The first 5 rows are patterns. Each new row is the sum of 2 different patterns, raised or lowered, with some noise. Before adding, each is slid sideways (what falls off one end comes back at the other) and multiplied by a number that may be negative. Names go in the order of the patterns.
In the rows, 128 means zero.
Known rows, each followed by the names of its patterns:
[159 159 144 102 125 149 142 103 123 131 161 144 149 111 107 119 156 130
 154  98 111 159 118 143 126 153 129 119 107 117 101 142 138 122 115 122
 133 144 121 153 131 112 114] : pom
[ 97 128 119 136 124 138  97 156 134 161 133 112 147  96 123 139 130 140
 107 144 145 114 121 126 123 140 158 119 102 158 113 125 131  99 108 111
 104 104 108 134 119 142 126] : Tenot
[138 100 146 138 105 106 138 154 156 159 145 153 152 151 121 135 101 123
 122 101 154 105 126 101 155 137 138 134 137 126 126 106 107 136  96 104
 117 106  96 102 101 114 157] : gofa
[121 127  98 121 136 122 143 122 139  95 100 111 134 121 150 125 146 159
 160 129 129  96  95 146 113 107 149 112 123 128 121 151 110 123 117 131
 129 100 150 132 125 117 123] : gokof
[125 109 108 116 103 154 118 161 141 147 159 106 110 102 146 143 131 118
 109 130 158 135 132 144 145 120 119 148 107 123 103  99 152 140 159 120
 124 118 150 155 156 122 142] : luvop

New rows. What belongs after each?
[187 148 164 142 151 171 162 135 145 136 143 121 155 171 149 142 130 159
 194 138 125 121 177 161 158 111 120 115 172 160 160 145 162 142 194 146
 135 136 132 143 112 165 171] : pom luvop
[194 119 152 115 147 141 170 134 152 152 153 156 177 164 190 173 183 140
 154 137 151 148 126 184 194 173 139 147 163 172 184 157 150 157 151 148
 132 172 159 163 199 173 177] : gokof luvop
[ 99  85 101 102 134 128 117 123 154 104 144 141 103 110  76 142 128 126
 107 101 141 117 115 119 136 129 114 108 155 108 103 103  82 137 112 166
 134 126 105 137 114 137  94] : gokof luvop
[137 108 101 147 127 121 160 141 133  86  91  98 127 113 136 116 151 155
 175 139 138 123  87 162 123 133 133 114 119 128 122 151 120 143 140 130
 153 125 160 150 151 142 147] : gofa gokof
[105  80 127 163 151 125  78 123 170 140 105 135 139 143 124 161  87  98
  89 118 149 154 125 100 144 106 158 145 172 118 126 103  94  77 125 106
 141 100 149 136 154 149 122] : pom luvop
[133 141 161 123 126 161 124 111 124 136  94 115  94 107 188 159 136 150
 146 113 137 170 186 165 181 155 151 149 153 116 169 110 162 146 128 189
 103 125  95 178 162 151 137] : gofa luvop
[160 130 114 115 108 134 159  82 125  87 120 121 107 155 141 124 140 105
 134 117 117 139 124 116 131  98  97 140 152  79 116 115 136 146 124 127
 157 149 133  98 119  98 137] : pom Tenot
[139 121 134  96 115 119 146 157  97 157 119 149 144  98 158 106 122 125
 139 143 155 130 131 130 147 113 157 139 127 146 155 129 150 168 164 104
 118 110 155 163 116 132 146] : pom Tenot
[172 165 164 161 183 118 144 116 143 139 121 168 142 145 110 171 138 155
 138 173 159 151 116 126 133 112 105 110  98 110 118 138 153 156 160 131
 143 161 123 120 155 151 180] : gofa gokof
[165 137 102 164 158 104 135 153 180 185 151 147 143 167 163 140 131  95
 116 139 104 165 131 150 122 181 131 152 124 136 126 116 132 131 164  97
 111 128 125 121 113  95 124] : gofa luvop
[154 123 163 142  93 162 127 126 138  89 134 124 124 109 115 157 103 137
 129 116 134 130 136 154 142 102 153 118 154 124 146 166 122 119 142 111
 140  99 113 110 119 125 156] : Tenot gokof
[105  75  90  83  46 107  83 106  96  65  88  81 101  67  81  47  70  32
  62 101  68  90 102  72  99  93  80  54  37 101  91  89  64  44  28  94
  91  52 112 102  85 131  77] : Tenot luvop
[ 96 100 104 148 123 161 109 100 173 129 142 138 169 141 133 114  86  86
 154 115 109 129 134 116 117  90 118 112  86  89 131 153 128 119 121 144
 154  79 136 124 170 114 133] : pom gofa
[119 157 143 148 128 132 167 130 139 135 134 167 149 128 119 170 130 141
 144 137 125 119 124 109 127 134 157 169 149 110 142 115 148 123 124  89
 158 141 191 164 110 166 127] : Tenot gokof
[114 120 102 106 109 133 107  94  99  87 118 114  83  77 107  83 103  92
 112  80  70  72 125 160 129  56 117 137 102  63 111 129 160 146 142 112
 108 117 129 115 108  74  85] : pom gofa
[154 148 138 148 181 180 164 154 156 161 168 115 153 145 206 187 187 130
 136 124 176 134 143  97 132 175 168 192 130 185 170 123 146 144 127 168
 138 158 143 153 150 162 167] : pom gokof
[124 125 140 129 168 140 115 129 131 140 104 141 147 127 161 144 162 185
 119 122 112 132 143 138 138 130 122 138 126 123 156 141 124 137 113 143
 129 147 103 117 171 138 175] : gokof luvop
[137 155 194 178 179 151 111 147 153 141 160  94 150 192 159 151 134 170
 159 155 129 117 118 159 146 130 144 149 140 180 145 192 174 113 126 155
 186 169 131 129 150 141 131] : pom luvop
[134 160 129 127 117 156  93 157 105 162 164 140 194 128 115 116 145 172
 129 117 134 149 167 150 134 129 161 158 102 171 126 134 144 134 176 171
 187 150 131 139 146 166 192] : Tenot luvop
[164 138 112 185 133 147 152 135 165 155 174 173 152 157 142 138 179 163
 138 103 156 160 157 179 114 127 125 144 150 152 153 153 162 134 103 143
 121 182 139 189 134 195 182] : Tenot luvop
[157 136 135 111 156 118 102 145 107 120 107 106 128  87 130 120 149 127
 106 131 144 141 121 140  87 156 123 187 159 127 139 104 103 142 114 110
  80 141 143 142 151 109 135] : Tenot gokof
[123  99 122 114 110 107 130 111  94 109 110 126 114 104  83  81  96 130
 122  97  90  90 112  95  96 110 128  97 114  81 104  61  78  73  73 147
 131 109 105 102  89 101 130] : gofa luvop
[150 155 154 181 156 154 135 105 114 170 127 125 147 148 132 127 109 128
 127 104 109 139 161 139 142 140 156 170  99 151 141 182 124 141 118 120
 123 156 139 170 135 118 184] : pom gofa
[136 131 127 107 106 128 156 144 102 153 158  96 166 144 160 169  91 137
 106 151 136 144 136  89 104 144 128 142 159 154 171 165 105 149  89 126
 108 130 176 168 156 125 101] : gokof luvop
[164 176 138 145 128 152 108 131 136  90  97 156 137 125 125 123 115 137
  82 119  80 125 106 128 158 154 181  91 140 131 164 126 123  95 121 120
 117 117 159 161 104 181 158] : gofa luvop
[ 91 123 110 121 154 126 137 147 104 130  87 153 132 120  90 128 128 145
  86 123 166 157 116 146 104 164 108 132  92  75 139 171 155 132  85 107
 163 136 136  94 143 122 102] : pom luvop
[145 110 158 156 129 155 126 131 145 187 136 165 143 157 130 147 133 141
 163 138 118 131 134 129 126 119 123 181 142 121 175 166 105 107 148 191
 177 163 158 189 175 167 121] : pom gofa
